There are 10 hidden switches. A switch that is on adds its own fixed numbers to the row, and there is some noise. The rows also spread widely along 15 directions, which tell nothing about the answers.
Known rows, each followed by its switches (1 for on, 0 for off):
[ 263, -222,  -37, -111,   90,  -13,  431,  239, -319,  -92,   -6, -172,
  207,   18, -130,  328, -241,  736,    6,  112,    0, -332,   97,   11,
 -222,  192,  121,  -48,  351, -108,  171,  157, -138,  302,  265, -156,
  261,  -27,   70,  -27,  -68]
0 0 1 0 0 0 0 1 1 0
[  25, -178, -315, -363, -204,   75,  -73,   28,   20, -229, -212, -255,
  240,  220,  -48, -139,  -91, -138, -233, -101,  315,  195,  -24, -103,
  212, -128,   32,  218, -147, -120,  -54,  145, -122,  389, -153, -248,
 -116, -324, -414,   20,  -57]
1 0 0 0 0 1 0 1 0 0
[-289,  201,  674,   16, -177,   44, -457, -320, -178,   14, -109, -142,
   42,   24, -315,  278,    1,  -80, -198, -351,  152,   20,   95,   50,
 -205,  -51,   56, -424, -162,  186,  -65,  205,  426, -289,  302,   39,
  310,  -74,  -50,   50,  -47]
0 0 1 0 0 0 1 0 1 0
[ -44,  167,  151, -376,   19,  -27, -311, -128, -156, -204,  -76,  -69,
   12,  247, -383,  399,   38,  -87, -226,  299,   80,  -20,  173,  317,
 -203, -280,  -95, -150, -521,  130,  649,  115,  373, -191,  254,  280,
  529,  -21, -142,  165,  -89]
0 1 0 0 0 1 0 1 1 0
[  85, -157,  -66, -204,   23,  120,  -37,  153, -113,  -60, -225,  -32,
  215,  -63, -167,  125, -307,   28, -195,  242,  -29,  169,  103, -133,
  -14,  137, -164,  -35,  186, -379,  258,  112, -151,   91,   70,  -35,
   63, -273,    1,  -91, -354]
0 0 1 1 1 0 1 0 0 1
[-273,   67,   87,   89, -178,  317, -206,   21,  204, -218,  -86,  -45,
   -9,   46, -175,   97, -139, -106, -133,   26, -131, -105,  -31, -138,
 -224,  -87, -294, -525, -174, -166, -555,  116,  -70,  133, -110,  -85,
  194, -148,  251, -331, -135]
0 0 0 1 0 1 1 1 1 1
[  23, -117,   89,   26,   14,  225,  -32,  -40, -254, -178, -216, -147,
  229,   62,   85,   27,  -95,  286,   -8, -184,   13, -103,  235, -161,
  -70, -119,  -47, -183,  104, -278,  183,  169,  -78,  153,  131, -250,
  229,  -95,  -67, -139,  -35]
0 0 1 0 0 0 1 0 0 1
[  12, -175, -159,  -14,  173,   33,  154,  345, -144, -270,  134,  -60,
   12,  100, -321,  382,  101,  138,   60,  235, -175, -167, -132,  285,
 -172, -136,  234,   59,  128,  -32,  379,  -77,    3,  -49, -178,  -70,
   17,  253,  203,   63, -501]
0 0 1 0 0 1 0 1 0 0
[-142,   21,  159,   40, -108, -128, -274,  -69,   98, -239,  276, -323,
   62,  152, -160,  261,  -26, -201, -178, -105,  219,  127,   36,   27,
  -81,   31,   98,  -52, -110,   48, -314,   17, -105,  241,  129, -175,
  168,   83,   67,  -84,  -31]
0 1 0 0 0 1 1 0 1 1
[-140,  -63,  100, -233, -115,   55, -160,  -38,  103,  -55, -141,  -68,
  -18,   44, -434,  124, -106, -194, -314,   -2,  105,  239,  -98,  -30,
   -5,   36, -134,  -96,   45,   25, -267,  147,  -46,  -28, -142,  116,
  -32, -182,    5,  -80, -432]
0 0 1 0 1 1 1 0 0 0
[-122,  139,  483, -128,    6, -325, -406, -191,  -93, -114,  138, -288,
  120,   68, -306,  275,  -74,   32, -113,   49,   84,  104,  181,    6,
 -111,  256,  206,  -52,  -47,  163,  262, -162,  289, -171,  430,  205,
  226,  -33,  -55,  -48, -133]
0 0 1 0 0 0 1 0 1 1
[ -41,   29, -178,  -61,  -86, -100, -157,  183,  -54, -225,  270, -413,
  260,  291, -206,  279,  -55,  -32,  -44,  309, -105,  -59,   38,   43,
 -302,  116,  206,  -72, -172,  -97,  271, -233,   -2,  439,  171,  -91,
  152,   46,   60,  -40,   29]
1 0 1 0 0 0 0 0 1 1
[ -72,   54, -142, -115,   62,  103,  -34,   35,   11, -387,    1,   85,
  -12,   56,    2,  116, -140, -251,  265,  -38,  -25,  247,   71,  109,
  -18, -116,   29,   56, -410,   -3,  -54,   36,  -31,  238,   85, -238,
  102, -177,   49,  272, -127]
1 1 1 0 0 0 1 0 1 1
[-141, -155, -256, -210, -164,   68,  -34,  103, -189,  -41,  -35, -389,
   56,  108,  -44,  248, -238, -135, -314, -118,  271,  -16,   -9,  -37,
    4, -143,  -68,  -67,  -22, -124,  166,  256,   -8,  191,   42, -355,
  251, -215,   -8,  139,  -95]
0 1 0 0 0 0 1 0 0 1
[  58,  -62,   14,   67,   72,   80,   36,  320,   80, -461,   36,  193,
 -128, -182,  153,  132,  -11, -130,  406,   87,  -33,  100,    8,   23,
  -17, -162,   22,  139, -110, -304,   -6,  -77, -127,  -37,  136,  -71,
  -91,  237,  173,   12, -305]
0 0 1 1 0 0 0 0 0 0
[ -49,  -49,  138,  -23,  289,  -34,   11, -327,  -99, -341,   41,  -43,
  284,  201, -189,   99, -132,  182,  -41, -225,  -86,  351,  169,  410,
 -148,  149,  183,   69, -119,  214, -189,  322, -189,  297,   33, -287,
  159, -261,  -46,   -3, -117]
1 0 1 0 0 1 1 0 0 0
[ -85,   62,  462,  -61, -502,   12, -479,   23, -214,  128, -311,  -85,
  301,    6, -673,  256,  -45, -149, -463,  -24,  102,   20, -141,   40,
  -35,  121,  206, -301,   24,  -44, -246,  220,  376,  -72,   56,  -28,
 -266, -179, -217,   65, -372]
0 1 1 1 1 0 1 0 1 0
[-262,   63,  190, -237,  -30, -140, -248,   63,   91, -133,   20, -152,
  -60,  -91,  -46,  170, -198, -110,   61,   13,   99,   23,   11, -208,
  -47,  170,   84,  -88, -131,   25,  194, -296,  442, -371,  281,  136,
  160, -176,   51,   36, -218]
0 0 0 1 0 0 0 1 0 1
[-170, -102,    0,  -98,   27,  -97,   75,  -70, -103,  -66,   29, -333,
  -29,    7, -112,   92, -163,  171,   35, -224,  190,  -11,   33, -156,
  -68,  121,  100,   41,  196,  150, -168,    9,  -42,   48,  105, -184,
  125, -112,  137,  -26, -211]
0 1 1 0 0 0 1 0 0 0
[  91,   -8,  -96, -120,  -96,  113,  -47,   71,  -81, -115,  -60,  -98,
  301,  230, -412,   32,   54,  199,  103,  344, -234,  -94,   66,  -56,
 -228,   55,  103,  -53,   85, -130,  165, -164,  -25,  160,   11,  155,
  -67,   -1,  -48, -142, -257]
0 0 1 0 0 1 0 0 1 0
[ 167,   -6,  150,    8,  -51,   76, -138,   87, -230,  -82,  -29,   73,
  174, -149,  173,  127, -134,  -11,  439,   29,   65,   91,  296,  -68,
 -158,   87,  167,   71,  -70, -300,  267,  -81,  110,  -45,  500, -210,
  155,  -83,  -39,  299,   14]
1 0 0 1 0 0 1 1 0 0
[-135,  119,  296,  -17,  -46,  -39, -207,  -85, -100,  -91,   96, -121,
   32,   84, -296,  433, -125,   70,  -85,  -48,   93,  -29,  100,   86,
 -313,  112,   58, -335, -190,  170, -161,   49,  159,  106,  308, -111,
  433,  -46,  163,  160,   13]
0 1 1 1 0 1 1 1 1 1
[-186,   -5,  111,   82,  -34,   39,  -35,  318,  -86,   29,  273,  -97,
   31,  -77, -163,  476, -126,  -89,   71,   14,  -32,  -68, -108,  -56,
 -214,  182,  252, -209,  213,  -85,  241, -210,  307, -246,  196, -110,
  146,   56,  283,  194, -288]
0 0 0 1 0 0 1 0 1 1
[-102,   63,  -29, -361,   48,   85,  -10,  -57,  -76,  -50,   36, -124,
  -22,  219, -198,  220,   59,   63,   39,  -47,  158,  -50,   64, -102,
  -66, -124,  141,  -51, -128,  205,  496, -196,  407, -190,  162,  118,
  354,  -28, -151,  243, -105]
0 0 0 0 0 1 1 0 1 0
[-165,  -21, -125,  -40,  -21,  281,  -84,   37,  -92, -219, -177,    6,
  169,  -56,   52,    1, -443,   16,  109,  210, -290,  -56,  206,  -87,
 -242,  -17, -329, -353, -143, -445,  121,  173,  -39,   43,  166, -107,
  315, -365,  223, -172, -156]
0 0 0 0 0 1 0 0 1 1
[ 136,  -27,  -34, -274, -123, -116, -144,  100, -248, -176,   -2, -391,
 -122,  121, -134,  400,  -35,   44, -235,  226,  318, -145,  180,    4,
  -62, -286, -131,   36, -136,  -87,  457,  120,  -58,  254,  332,   35,
  409,  173,  -85,   66,   33]
1 0 1 0 0 0 1 0 0 1
[-119,  -27, -240, -153, -194,  130,   73,  314,  -12,  117,  236, -297,
  -65,  192, -472,  537,  -87,  -12, -155,  313,  -12, -289, -155,  -54,
 -421,   16, -105, -348,  106,   37,    3,  -92,   50,  116,   -9,   63,
  351,   48,  378,  117, -184]
0 1 0 0 0 1 0 1 1 1
[ -86,  -69,  -48, -234,  -99, -236,  -32,  135,  -28,  -89,  183, -361,
   17,  102, -258,  317,  -99,   -8, -173,  -27,  249,   35, -127,    1,
   32,  169,  304,  146,   59,  210,  -15,  -98,  170,   96,  118, -121,
    2,  -61,  -42,  166, -199]
1 0 0 1 0 0 1 0 0 1
[-138,   59,   42, -226, -402,  -33, -275,  -49, -189,  188, -192, -422,
  -26,   72, -358,   96,    4,  122,   44,  159,  202, -372,   86, -377,
 -211,  -24,   26, -151,   71,   61,   96, -214,  328, -203,  234,  128,
  144,  -36,   18,    8, -157]
0 1 0 1 0 0 0 1 0 0
[ 217,  -98, -109,  -95,  137, -134,  157,  282,  -58, -169,  245,  -65,
 -196,  -75, -124,  387,   31,   31,  304,  340,  182,   53,   81,  -71,
 -149,    3,   30,  326,  252,  -58,  259, -238, -274,   10,  258,   95,
  168,  376,  271,  154, -292]
0 1 1 1 0 0 0 1 1 0

New rows. What belongs after each?
[ -50,  -76, -357, -293, -296,   19, -122,   69,   31,   36,  106, -380,
  109,  266, -252,  126, -113, -340, -143,  116,  265,  177,  -31,  -57,
 -147,   31,   38,   93, -101,  -42, -120,  -56, -123,  422,   20, -169,
   49, -150,  -65,  223,  -47]
1 0 0 0 1 1 0 0 0 0
[ -14,   21,  368,  143, -203,  199, -268,  -69, -105,  105,  -20,  -72,
  310,  250, -484,  151,  230,  120,    3, -142,  -86,  -59,   46, -125,
 -252,  154,  317, -289,  237,    3, -211, -181,  168,   10,    5,  -35,
  -78,   75,  -42,   29, -202]
0 0 1 0 1 1 1 0 0 1
[ -91,   -6, -248, -136,   -1,  143,  -70,  270,  288, -288,  283, -100,
  -78,  231,  -31,  232,  142, -438,    3,   76,   53,  149, -118,   29,
  -69, -211,   -7,   20, -271,  -79,   91, -215,  -79,  148, -130,  -61,
  119,  111,   92,   70, -125]
0 0 0 0 0 0 1 1 0 1
[-104,  -54, -107, -271,  119,  104,   53,   72,    9, -341, -157,   14,
 -180,  -23,  -54,  124, -174,  -75,   13,   22,   69,   96,  -25,  -74,
  109, -216, -218,   35,  -73,  -44,  174,  103,  -15,  -60,  -26,   60,
  152, -110,   54,    4, -345]
0 0 1 0 0 0 0 0 1 1
[  -8,   19,  341,  225, -102,   87, -150,  306,  141, -188,  114,  186,
  122, -145, -262,  171,   16,  -27,  360,  131, -316,  -16,  -79,  -22,
 -245,  259,  260, -164,   79, -200, -408, -264,  101, -148,   56,   85,
 -280,   88,  246,  -97, -403]
1 0 1 0 0 1 1 1 0 0
[ -66,   79,  146, -235,   13,  124, -115,  -34,  131, -106,   52,  -28,
  117,  172, -106,  238, -161,  -74,  -75,    8,  -11,  219,  124,   -6,
 -303,  148, -186, -282, -260,  -56,    7,   21,   42,  118,  261,  142,
  386, -267,   55,   46,   76]
0 0 1 0 0 0 0 1 0 1
[  42, -183,   74, -139,  159,   -3,  247,   17, -261,   23,   31,   81,
  -87, -140, -129,  309, -176,  153,  244, -223,  138,  151,   29,  113,
    6,  102,  155,  232,  420,  123,  105,  197,   55, -309,  174, -149,
   94, -128,  153,  440, -430]
0 0 0 0 0 0 0 0 0 1
[  48, -101, -108,  -99, -103,  -38,  -73,    4, -100,  -37,   35, -169,
  260,  134, -292,   52, -146,  -37,   56,   79,  -20,  200,   69,  115,
 -152,  212,  161,  100,   58,  -72, -177,   75, -242,  321,   69, -222,
  -49, -235,   18,  110, -185]
0 0 1 0 0 1 1 1 0 0
[  73, -148,  -11, -144, -299,   35,   67,  157,  -62,   66,  -88, -337,
  186,  -23,   39,   20, -314,  357,   -5,  -58,  174, -278,  109, -460,
  -80,  263,    7, -175,  235, -261, -250,  -49,  -20,  249,  307, -169,
  113, -283,  -28, -119,   72]
0 0 0 0 0 0 1 1 0 1
[-266,  -61, -192, -124,  -46,  144,   -7,  188,   93, -120,  164, -130,
 -103,   40,  -48,  266, -167, -424,  -55, -109,  137,  190, -166,  -26,
  -37, -109,  -74,  -70,  -31,  -58,    9,   48,   20,  -18,  -65, -154,
  143, -112,  185,  178, -240]
0 0 0 0 0 0 0 0 1 1
[ 114,  -60,  241,  151, -177,  210,   50,  302, -307,   -5, -115,  118,
  419,  -26, -202,  195,    6,  443,  228, -110, -196, -351,  -38, -111,
  -84,  179,  548, -218,  305, -216,  157, -136,  472, -144,  172, -238,
 -190,  -18, -127,  163, -248]
0 0 0 1 0 0 1 0 1 1
[ -97, -223,  175,   40,  -44, -112, -110,   56, -323,  -52,  -54, -281,
  195, -121, -171,  270, -231,  143, -282, -221,  254,    5,  -22,  -39,
  168,  109,  295,   65,  461,  -89,  145,  177,   88, -109,   73, -382,
  -11,  -64,  -60,   18, -364]
0 0 0 1 0 1 1 0 1 1
[  55,    7, -122, -286, -344,  -38, -135,   66,  -44,   64,   67, -363,
   27,  204, -267,  179,  -22, -154,  -33,  176,  243,   19,   39, -120,
 -214,   -8,  -47,   13,  -40,  -74,   -4,  -48,  -92,  272,  256,   94,
  109,   -7,  -27,  131,   23]
0 0 1 0 0 0 0 0 0 0
[ -99, -126,   26, -104, -171,  337, -115,  165,  113,    8, -261,  210,
  119, -177,  -84,  -77, -199, -345,   53, -134,  -29,  295, -104, -275,
  146,   68, -142,  -53,  216, -358, -221,   81,   41, -270, -158,  -47,
 -262, -425,    8,   21, -469]
0 0 0 0 0 0 1 1 0 1
[  50,  -69,  -47, -390,  -83, -241,  113, -124, -139, -102,  -91,  -64,
 -239, -131,  -84,   96, -322,    0,  306,  -92,  362,  244,  108,   29,
   66,   88,   -7,  352,  -52,  195, -262,  189,  -81,   46,  382,  -72,
   65, -265,   42,  441, -210]
0 1 1 0 0 0 0 0 0 0
[  47, -126,  -17, -190,  -72,  -46, -140, -212, -262,    9, -138, -434,
  262,  220, -238,  -22,   15,  310, -105,   -7,  145,  -74,  207, -205,
  -34,   47,  140,  156,  293,   64,  253,  -31,   -9,   79,   78,  -64,
  102, -151, -210, -108, -132]
1 0 0 0 0 0 0 1 0 1
[-268,   32,   34, -269, -137, -128,  -87,   28,  -48,   29,  184, -429,
  144,  253, -264,  343, -184,  -39, -313, -213,  261,   10, -111,  -31,
 -164,  231,  331, -236, -187,  254,   56, -126,  373,  247,  206, -199,
  280, -226, -100,  266,   63]
0 0 1 0 1 0 1 0 1 0
[  96,  -38,  251,  -65,    0,   87,   59,  104,   17, -131,  -49,   95,
  180,  -93,  -20,  154, -221,  248,  167,  -69,   75,   69,  129, -325,
 -105,  284,   52, -113,  172, -187, -137, -141,   71,   28,  351,   40,
   83,  -88,   20,   -2,  -75]
0 1 1 1 0 1 0 0 1 1
[ -56,  -84,  198,    9,   61,   28,   47,   81,  -34,   45,  232,  -79,
   20,  -12, -238,  366,   -6,   -7,   62, -143,   53,  143,  -67,  -17,
 -163,  220,  192,   43,  424,   92,  -43,  -55,   88, -241,   83,   17,
   23,   33,  208,  157, -335]
1 0 0 0 0 0 0 0 0 1
[-290, -177,  195,   90,  142, -332,   67,  345,  108, -299,  392, -183,
 -111, -258,  -92,  503, -443,  -57,  -74, -184,   38,  123, -252,  177,
  -52,  435,  330,  -25,  136,  100, -435,   24,   35,    8,   67, -335,
   -3, -125,  425,   75, -407]
1 0 1 0 0 1 1 1 0 1
[  -7, -191,  -33,  -84,  -11,   81,  315, -131, -243,   25,   -9, -235,
  -13,   81,  -28,  217, -252,  352,  -72, -454,  350,  -67,   60,  -93,
  -38,   69,   77,  -69,  294,  170, -380,  303, -146,  357,  123, -514,
  344, -192,   53,  246,   -2]
0 0 0 0 1 0 1 0 1 1
[ -80, -121,    2,  -22, -161,  144,   71,  207, -223, -239, -202, -115,
  -31,  -42,   34,  201, -139,  150,  -31, -290,  162, -265,  -55,  -71,
   73, -233,   64, -181,  -78, -129,  -89,  214,  139,  129,   41, -385,
   78,  -41,   -6,  122, -149]
0 1 1 0 0 0 1 0 0 1
[ -47,  -30, -125,    8,  -90,  205, -144,  443,  247, -106,  237,  -23,
  -32,   54, -288,  324,  102, -467,   -1,  376,  -42,   97, -146, -199,
 -244,  -23,  -85, -152,   25, -302,   38, -376, -139,   60, -141,  125,
   25,  273,  307,  -62, -371]
0 1 1 0 1 1 1 1 1 0
[ -91,  -66,   34,  106,  -88,  199,  -43, -197, -258, -109, -154, -353,
  448,  458, -333,   66,  176,  516, -266, -302,  -59, -325,   53,   63,
 -234,  -49,  298, -290,   76,  173, -151,  145,   90,  336, -186, -435,
  145,  -98, -143, -179,   23]
0 1 0 1 0 0 0 1 0 1
[-223,  -60, -188,  126,   16,  104,   92,   -5, -194,  -66,  114, -452,
   81,  155,   77,   58,  -51,  268,  257, -234,   51, -279,  110, -265,
 -295,   13,  229, -162,  122,   25,   18, -226,  -18,  252,  132, -456,
  291,   54,  205,  -10,   42]
0 0 1 1 0 0 1 0 0 0
[-216,  -67,  198,   44,  164,   -3, -126,  113,  164, -387,  171, -162,
  171,   39,  217,  160, -145,  -35,  -82, -238,    0,   88,   33,  -19,
  -67,  111,  155, -156, -175, -148,   76, -104,  157,   -3,  116, -193,
  195, -105,   34, -191,  -33]
0 0 0 0 0 0 0 1 0 1
[  86,  -59,  -94, -122,  -76,  214,  110,  262,   64, -180, -109,   71,
  111,   61, -183,   59,   36,  107,  145,  128,  -71,  -44,  -98, -270,
  -12,    4,   47,  -14,  187, -179,  -23, -194,   -9,   81,  -53,   87,
 -163,   29,  -19,  -64, -297]
0 0 1 1 0 0 0 0 1 1
[ -79, -124,  -27,   20, -382, -121, -240,  247,   86, -201,  103, -412,
 -114,   18, -112,   72,  192, -260,  -90, -128,  440,  -82, -218, -359,
  302, -192,  272,  232,  257,  -60, -285, -239,  -73,  112, -112, -202,
 -330,  350,  -98, -125, -294]
0 0 0 1 0 0 1 0 1 1
[  37,  -61,  272,   25, -401, -134, -340,  220,  -79, -156, -119, -221,
   95, -120, -261,  162,  -90, -122, -236,  142,  198,  -85,  -20, -150,
   60,   21,   85,  -79,   38, -288, -257,   40,  -24,  154,  153,  -53,
 -214,  100,  -57, -196, -285]
0 1 1 0 1 0 1 0 1 0
[ -37,    6,  200,  108, -305,  343, -336,  101, -150,  144, -180,  -97,
  689,  190, -430,   74,  -32,   49, -162,   32, -319,  -24,   19, -203,
 -296,  299,  215, -463,  172, -362,   11,  -83,  258,   79,  -19,  -77,
 -168, -284, -115, -127, -165]
1 1 1 0 0 1 1 0 0 1
[ -35,  -63,  -42, -112, -186,   16,  120,  402,   78,  -99,  224, -217,
  -27,   76, -188,  454,  -23,   -7, -164,  -13,  234, -149, -239, -135,
  -87,   30,  159, -109,  114,  -12,  -96, -136,  142,  120,   70,  -68,
   57,  158,   89,  109, -139]
0 1 0 1 0 0 0 0 1 1
[-111, -117,  -16, -346,   25,  196,  220,  124,   87,  -77, -170,   77,
 -152,  -93,  -33,  166, -287,   -1,  -62, -288,  196,  155, -114, -217,
   94,   29, -190, -127,   44,   11, -180,  155,   82,  -75,   -4,  -40,
  168, -380,   30,  182, -239]
0 0 1 0 0 0 1 1 0 1
[ -43,  -61,  229,  -49,  193, -177, -204, -128,  125, -233,  202, -267,
  258,   60,  -54,  164, -151,  -77, -330,  -52,  212,  423,  159,  -39,
  -50,  336,  133,  118,   63,  -20,  -17,  -46, -177,  209,  150, -125,
  204, -119,  -85, -245,  -74]
1 0 0 1 1 0 1 1 1 0
